There are 5 ways to turn a row about zero (a turn may also mirror it). The second row of each pair is the first, turned, with some noise.
Known pairs, each followed by its turn:
[ 2 11 -2 -6]
[ 6 -1 -7  9] : Y

[23  2  3  2]
[-14   1  -4  17] : Y

[-4 19 -7 23]
[ -3  21   8 -20] : Z

[-14  14  21  24]
[ 14  16 -20  22] : R

[ 18  -4   9 -18]
[  5 -26  10  -2] : R

[ -5 -19   7 -10]
[ 4 -4 -5 22] : Z

[ -1  -7 -16 -18]
[-18  -6  12 -11] : R

[-62  -3  19  -6]
[-4 19 42 42] : Z

[  5  44 -25   2]
[ -2  14  37 -31] : F

[  0 -14 -29  20]
[-19 -17 -16 -24] : Y

[  3  -8 -17   9]
[-11  11 -13  -1] : Z

[10 -8 19 -7]
[ 21 -13  -3   6] : Z

[ 15 -32  -8   5]
[ 20 -15 -25  -5] : F

[-43   4 -14 -23]
[-13  10 -43 -24] : T

[ 14   1 -11 -23]
[ 17   8   6 -20] : T

[-23  19  16 -13]
[ -6  26 -22   8] : T

[ 3 21 -5 24]
[17 23  6 10] : R

[ 21 -23 -27 -32]
[-18  36 -30 -12] : Y

[ -8  -6 -21 -13]
[  3  -5 -12 -24] : T

[-6 -1  5  2]
[-8  2 -2  3] : T

[ 1 11  8 26]
[-20   7  -8 -15] : F

[ 10  24  10 -32]
[20 21 -8 29] : Y

[ 10  28 -16   1]
[ -2   4  25 -22] : F

[ 44 -21   4  -2]
[ 10 -44 -14 -13] : F

[-10   2 -15  -8]
[-15   8   8   0] : R

New pairs, each followed by its turn:
[ -1  -1 -38 -20]
[-39  -9 -13   1] : Z

[-8  5 24  7]
[-25   2  -7   9] : F

[ 15  -1  -8 -10]
[ -8  10 -15   5] : Y

[-23  -2  17   1]
[-23  14 -12  10] : T

[  1   2   3 -45]
[-13 -41   7  15] : Z

[ 1  4  8 -2]
[ 3 -6 -2  7] : R

[  9  20  -6 -24]
[ -6 -12  28  13] : R

[-5  8 -3  9]
[ 1 10  0  6] : R

[ 14  12  -7 -30]
[ 24  19   0 -17] : T

[ 7 -6 19 -9]
[-7 16 14  1] : T

[ 23  -4  14 -14]
[ 12 -26   7  -5] : R

[16  3 13 11]
[23 -5 -2  2] : R

[-27 -14   0 -11]
[-24   7 -16 -15] : T

[ 26  18 -16 -14]
[  9 -18  26 -18] : F

[-12 -16   2   3]
[ -3   1   9 -17] : Y

[29  4 -4  8]
[ 20 -10  21   8] : T

[-15  17  11  24]
[ 11 -29  13   3] : Y

[ 0 -7 23 27]
[-19  -6  13  29] : T

[ 34  -7 -12  -3]
[ 17 -27   0 -20] : F

[-16  -6  19  -3]
[13  4 14 19] : Z

[-31   8  20  38]
[ 13 -39  35  -8] : Y

[-10  13   4  12]
[ 2 14 15 -6] : Z

[ 20  12 -19 -16]
[ 14 -13  25 -15] : F

[-9 -8 14 29]
[-18  11 -27  -2] : F

[ -1   0  -2 -14]
[ 5 12 -6 -1] : Y

[ -8  18  37 -17]
[-32  -8  16  26] : F

[44 11 -8 14]
[  8  -8 -23 -41] : Z

[-20   1 -12 -10]
[13 18  9 11] : F

[10  2 15 33]
[ -5 -15  13  31] : T

[16 30  8 -5]
[27 16  1 16] : T

[-13  10 -12  -9]
[ 6 17 16  3] : F

[ 11 -17   4  23]
[-26 -11  10  -3] : Y

[-13  16   5   8]
[ 0 11 19 -7] : Z

[ 16 -13  -7  13]
[ 14   6   1 -21] : R

[ -9  -5 -36   2]
[ 29  19   3 -10] : F

[ -3  20 -11   6]
[ 15  -6 -17   7] : T

[-25  26  18 -17]
[-23  14  25  25] : F

[-38   8   5  14]
[-15  22 -24  21] : R

[-20  -4  -6  -1]
[-9 10  6 14] : Z

[ 26  28 -13  16]
[ -8 -24 -24  28] : Y

[-22  15 -14  26]
[-3 38 -5 12] : R

[-14 -24 -17 -27]
[36  3  2 24] : F

[  5  33 -29  10]
[ 12 -26 -35  10] : Y

[ -9   8 -19 -11]
[-24  -2   6  -1] : Z

[-14  13  30  12]
[26 10 27  1] : Z

[-22  17 -19   9]
[-23  19  15  -6] : Z

[-11  17  10  22]
[-25  17  -5  -9] : F

[17  7  8 -5]
[  9 -15  -2 -11] : Z

[12 10 25 -3]
[ 17 -18  -3  14] : R

[ 28 -11  11  -9]
[ 18 -25   4 -14] : R

[12  8  6 25]
[-13 -20   5  13] : Y

[  6 -12  -1   6]
[  6   0  -5 -14] : R

[ 10   0   1 -11]
[ 8  8  9 -6] : T

[-5 51  4 -6]
[ 37 -14 -11  28] : Y

[-15   9  11  -4]
[-6 -1 -8 20] : R

[ 3 30 -9  8]
[10 18 18 18] : R

[-13  10   2   7]
[-3 11 13 -2] : Z

[-34  20  16  19]
[ 30 -28  24  -4] : Y

[23 -6 13  3]
[ 21 -10 -14  -8] : Z

[-31  -7 -22 -27]
[ 26  19 -12 -32] : Y

[-12 -15  20  15]
[23 15  1 15] : Z

